Every row belongs to one group in each of 3 separate groupings. Each group adds its own fixed numbers to the row, and there is some noise. The rows also spread widely along 9 directions, which tell nothing about the answers.
Some rows, each with its group in each grouping after it:
[-16  12  -9  -9   9 -12 -21   6 -15  -2  -1  -5   6 -13  22   0  11  15
  -4   0  -2   0 -10   6  13] | Z (2) q952
[ 27 -10  -3  -5  -4  -6  16  10  15  -9  16  -5 -25  -3   9  -2  -1  -4
   1   5  -5  18  10  11  -8] | F (1) q952
[ -5   2  -6   3  -2   5   3 -12  -1  -5  12  -6  24  18  12  -8   6  -4
 -11  14   2   4  -4  13  19] | G (4) q142
[ -8  -3  -8  -9  -5  -3   7 -10   2 -17  12  -1  -4 -13  16   3   1   1
   1   2 -11  12  -1   5  12] | W (3) q257
[ -3 -19 -17 -11   1   8  16 -13  -2 -18   7   6  -6   7   9   1  -1   0
 -17 -12   6   1   2  10   9] | A (4) q819
[  5   6  -4   1  11  -7   7  14   3  15 -16  -8 -16 -10   3  -1  13  10
 -11   3 -21  -2   6   4 -17] | Z (1) q819
[-11  18  -4   3   4  -8  -5   3  -2  14 -20  -9  12  -7   2   1   5   3
  -6  15  -8  -2  -7   6   4] | G (2) q142
[ 18 -14   4  -5 -24 -12 -10   1  -2 -14   5 -10  12   2   3   8 -13 -13
   4   8  -7   9  -7   9  -6] | A (0) q257
[ -7  -2  -7  -7  -8 -15  -6   5  -5  -3 -14  -1  -6 -20   4  12 -14   6
   6  -3  -4  11  -5  -3 -10] | W (0) q952
[ -4 -14  -9   3 -15 -15 -13 -14   1   0  -8   5  15  14  -4   5 -18  -1
   0  -9  12   5 -11  -6 -23] | F (3) q142
[-13 -13  -3   6 -10  -3  -3  -6   0  -4   3  10  26   8   8 -11   1  -7
  -9   5  10   3  -5   9  12] | A (4) q257
[ 17  11 -26  -3  15  -6  -1 -13   1  -3  11 -12 -12   1  17   6  -9   3
  14   0  -2   6 -14  13   2] | W (4) q819
[  5  -4  -5   2  -6 -10 -15  -1  -1   4   4  -7  19  15   5  -4  -2  -1
  -5  10   3  -2  -4   6  -5] | Z (3) q142
[  8 -11   5   6  -7   1  -5   5   2   9 -20  -1  22  19  -7  -9   1  -5
 -23   9   4  -7   3  13  -8] | A (4) q257
[ 16   4  -4   8  -4  -6  15  -3  18   2  10  -7  -9  -8   3  -4   0  -9
   8  18 -14  14  -3  11  -1] | G (2) q257
[-20   3   3  14  -3 -18 -12  15  -4  21 -28   1  20 -12  -2  -6  -1   5
  -2  11  -8   3  -7  -1 -14] | W (0) q819
[ 17  15  -2   0   4 -21 -17  21   0  11  -9 -14  -8 -13   8   4  -5  10
  12   9 -10  10  -6   7 -19] | W (0) q952
[  7 -25  -4   1 -15   1  14  -9   9  -8  10   3   0   8   1  -4  -7 -10
 -11   4   1   7   7   6  -1] | Z (4) q257
[ 17  -9 -11  10 -13  -6  -3 -16   3   1  -8 -12  14  14  -8   8 -23 -18
   0  11  -2   1 -13   4 -13] | Z (4) q819
[  9  -4   3  11  -1  -1  15  11  15   5  14  -1  -6   3   6 -16   9   0
  -6  14  -5  15  10  12  -5] | G (0) q952
[ -7   0 -11   8  -3  14  22 -17   7  -2  -8  -9  12   4  -5  -3  -2 -18
 -18  23  -2  -2   1   6  15] | Z (4) q952
[ 14   1  -8  -5   3  -9  -4   9  -2   7 -16 -13  -3   1   0   6  -9   3
  -4   6  -5  -2  -1  10 -11] | W (0) q819
[-22  -9 -15 -12   4  -6  -2  -2  -7 -11   8  12 -10 -14  21  -1   5  17
  -6 -16   6   7  -1   1  12] | Z (4) q952
[-10   3  -6  11  -2   0  17 -11   9  -9  10   2  -5 -15   7  -3   6  -7
   5   8 -15  17  -8   0   0] | A (4) q952
[-11  -1 -10  -2 -10 -10 -16 -14  -7  -7   0  -3  21  -3  12   4  -8  -3
   2   4   1   0 -13   2  11] | Z (3) q257
[ 24 -11   0   7 -11  -8  -1   6  12   2  -2  -8   2  10  -7  -1 -14  -8
  -1  13  -4  14   4   5 -26] | W (3) q952
[ -8  14  -7  11  10  -7  -9  -4  -1  17 -18  -5  14   4   3  -7   7   8
  -5   6  -3  -1  -8   6  -8] | W (4) q257

New rows. What belongs after each?
[ 13  -8  -1 -13 -18 -11  -8  -4  -6 -18  -2 -13   7  -6   7  15 -15  -8
   7   6 -14  14  -5   6   0] | W (1) q257
[ 10  -6   3   1  -3   8  22  11   9  -1  -2 -12  -5   0  -3  -6   6  -8
 -18  22 -11   8  16  12  -2] | W (0) q952
[ -8   1   0  14  -1  -7   4  -1   6   8  13  -1   6  -1   8 -15  17   1
  -2  10 -11   6  -2   5  -4] | Z (0) q257
[ -6  13 -21  -1  11   0  11 -21   1  -2   7  -3   0   5  11   1   7   4
   1  -1  -3   4  -8   4   6] | G (1) q142
[ 18 -13   3   2 -12  -8  -2  11   4   8 -26  -7  12   8  -9   3 -16  -9
 -13  11  -5   2   5   8 -13] | G (1) q819
[  9   7   1  -5  -7 -12  -3   3   1 -11  15 -15  -8 -15  19   4   5   0
  10   8 -17  13  -7  10   5] | F (0) q257
[ -1  12 -15   7   6  -1  -6 -16   2   2   9 -10  19  11  13  -9   6  -3
  -4  15   2  -6 -10  11  15] | Z (3) q257
[  8   5 -20  -1   2 -18 -17  -9  -3   3 -10  -3   6   3   3   9 -19   2
  14  -6   8   9 -17   0 -16] | W (1) q952
[ -9 -10  -2 -11  -3  -6  -1   9  -5  -8  11   2   4  -6  22  -8  14   6
 -11   2  -2   2   8  12  21] | Z (1) q257
[ -3   4 -10  16   2 -16 -16  -1  10  22 -11   9  21   9   3 -12  -8   6
   2   5  15   0  -9   7  -8] | G (3) q257
[ 16  -9  -1 -13  -5  -2  10   3   4 -11   7  -6 -13  -1  11   3   2   3
  -7  -1 -12  10   9  11   1] | G (1) q257
[-21 -14   8   6 -13  -7  -6   4  -4  -1 -17  10  14  -6  -3  -1   2   3
 -12  -3  -8  12  -4  -7 -18] | A (4) q952
[ 17 -25   4   6 -16  -7   7  20  12   4   5   3  10   7   0 -13  -9 -17
  -8  20   9   3  10  18   3] | A (0) q819
[-15   9  -3   9   7  -5   4   5   7   0   8   5  -1 -14  15 -12  17   6
  -1   8 -10  11  -3   3  -1] | A (3) q952
[  6   1   6   4  -8 -13  -8  10  -1   6 -20  -6   5  -4  -3   5  -4   4
  -4   3 -17  13  -2  -2 -26] | G (1) q952
[ -5 -12   3   7  -9 -14 -15  14   2  20 -25   7  23  12  -4  -9  -8   2
 -14   6  20  -4   1   7  -9] | F (4) q142
[ -3 -13 -11  -9  -4  -5   6  -3   0 -11   8   3 -10  -5  11   1   1   4
  -5  -8  -2   9   4   0  -2] | Z (1) q952
[ 18 -10   3  -4  -8 -14 -17  23   2  11  -9  -6   7   2   7  -5  -8   1
  -6  13   6  -3   5  18   4] | Z (4) q257
[-17  -9  -2  -4   2   7   2   0  -7 -11   4   5  13   8  13 -11  16   6
 -24  -2   4   4   3   9  11] | A (4) q952
[-17  -4 -21   1   9   4   8 -29  -2   3 -11   5   8  14  -6  -3   4   4
 -15 -13   7  -3  -6  -2 -11] | W (2) q257
[ 11 -21   0 -16 -17 -11  -7  12  -4  -2 -17  -4  -7  -2  -4  15 -17   2
 -10  -3  -2   0   6   2 -14] | Z (4) q142
[ -7  -5  -2   8 -12  -8   4   0   4  -3   8  -2   5  -9   5  -4  -1  -7
   1  13  -7  12  -3   1  -1] | Z (0) q952
[-30 -24  -6  14 -10  -8  19  -5  17   3   2  27  -8 -14  -3 -11   0   4
  -5  -9   2  16   6 -14 -20] | Z (3) q952
[-11 -18  -7  18  -3  -6  18  -4  19   6  11  20  -3  -1   1 -17  -1   0
   3  -1   7  22   4  -2 -16] | W (4) q952
[ -3  -2 -25 -10   4   0  14 -20   0  -6  11  -2 -19   1   5   8   0   6
  -3 -12   1  -1  -3  -1  -5] | Z (0) q142
[ -3  -6 -15  -4   6   3   4  -7  -1  -1   2   4   5  13   8  -9   8   4
 -15  -7  14  -8   0  12   5] | A (0) q257
[-18  -8  -2   5 -14 -16 -23 -15 -16  -6 -10  -2  22   0   4  10  -7   4
   0 -11 -14   8 -21 -10 -19] | Z (4) q819
[ 10   1 -10  -7   4  -3 -22  -2 -12  -6   5 -12  15  19  16  -1   1   6
 -11   2   8  -3  -7  14   7] | Z (4) q952
[ 14  -8  -8  -3   2   0  -2  10   1   5 -11  -8  12  12   6  -5 -10  -5
 -14  14  10  -6   5  20  10] | W (4) q819
[ 12   8 -13  -5   1 -10 -18  -1  -7   5  -2 -15  14   8  12   1  -5  -1
  -2  11   7 -10  -9  16  12] | Z (0) q257
[-25   7  -7  14  -9  -8  -5 -20  -3  -6  10  -3  24  -8   9  -4   5 -10
   7  14  -9  14 -21  -6   7] | Z (2) q952
[-14  -3 -10   0   0 -12 -22  -4 -10   6 -19   4  11   3   1   3  -4  15
 -11 -13   4  -1  -8  -8 -22] | Z (3) q952
[  5 -15  -2   4  -7 -14  -1  15   6  16 -21   6   1   0  -7  -2 -14   4
  -9  -2   6   1   5   5 -19] | G (0) q819
[-19  -9 -21  -7  -4   1  11 -17  -4  -8 -14   5   3  -8   1   8 -10  -4
 -10  -5   8   0  -2  -5   9] | Z (1) q952
[  7 -15  -9  12  -6   1  25  -3  21   6   5   5   3   3  -2 -13  -9 -18
  -5  19   8   7   6  13  10] | G (2) q819
[ 20   4   2  -9   3 -14 -22  19  -9   9   2 -18   2  12  11  -1  11  13
  -9   6  -8  -5   1  11 -13] | Z (0) q142
[  3  12  -1  -5   5   3   0   1  -6  -7  20 -17  11  11  20  -8  21   5
 -10  15 -11   3   0  17  18] | G (0) q142
[-13  -3 -18   4   9   8  20 -27   6  -5   9   7  -6  10   9  -7  10   5
 -12 -12   6   4  -4   4   0] | F (4) q257
[ -1 -21 -14   6  -6  12  36 -20  17   2 -10   6 -13   6 -16  -2  -4 -11
 -21   0   0   0  11  -1 -11] | Z (4) q257
[ -8  12  -9  10   1  -2   8 -15   7   0   2  -1   3  -9  10  -2   1  -1
   5   7 -10  10 -11   5   8] | G (4) q257
[  6  11 -14   7  10 -12   2   3  11  11  12   2   0   1  13 -10   9   1
  10   9   3   4  -6  10  -1] | A (1) q142
[  7  -1  -5  10   1  -4   9  -5   9  15 -21  -4   2   9 -12  -2   0  -2
  -9   3 -10   4   2   0 -30] | W (1) q257
[ -1 -10 -16  -4   0 -13  -4  -1   1   6  -9   6 -11  -6  -1   4 -10   7
  -1 -11   8   4  -4  -3 -17] | Z (2) q952
[ -8   9  -2  -2  11  -2   1   2  -3   2  10  -4   0   4  15  -9  26  16
 -13   1 -13   5   0   8   1] | G (2) q142
[ 17   0  -7  16   2 -12   8   1  23  12  11   6 -14   0   2 -11   2  -1
  11   4  -4  10  -3   6 -26] | A (3) q257
[  3  16 -15  -4  15  -6 -12  -5  -8  14 -23  -8   0   9   3   4   3  19
 -11 -11   1 -10  -7   7 -14] | G (0) q257
[  0   1 -11   2  -1 -18 -13   0  -2   9 -18  -1   8  -3   5   4 -12   1
   5  -2   5   1 -13   2  -9] | F (1) q819
[  3 -11  -1   5 -13   3  10  -7   4   1 -16  -8  11   4 -15   2  -6 -17
 -17  17  -5   1   2   1 -11] | Z (2) q952
[ 22 -10 -12  -9   1   3   8  -7   1 -16  17 -12  -8  11  13   3  -7  -4
  -3   3  -5  10   0  15   3] | W (4) q819
[-10 -26  -9   0  -5  -3  23  14  14   9  -5  18 -15  -8  -3 -12  -4   1
 -16   0  18   1  20   5   0] | Z (0) q952
[  7   1   1 -14  -4  -2  -6   0  -9 -22  17 -13   1  -3  20   4   5   2
  -3   6 -14  16  -5  11  14] | G (2) q952
[  4  -2  -2   5 -14  -1   1  -9  -1 -10  -1 -10  17   5  -2   3  -5 -17
  -4  16  -6   8 -10   5  -4] | A (0) q952
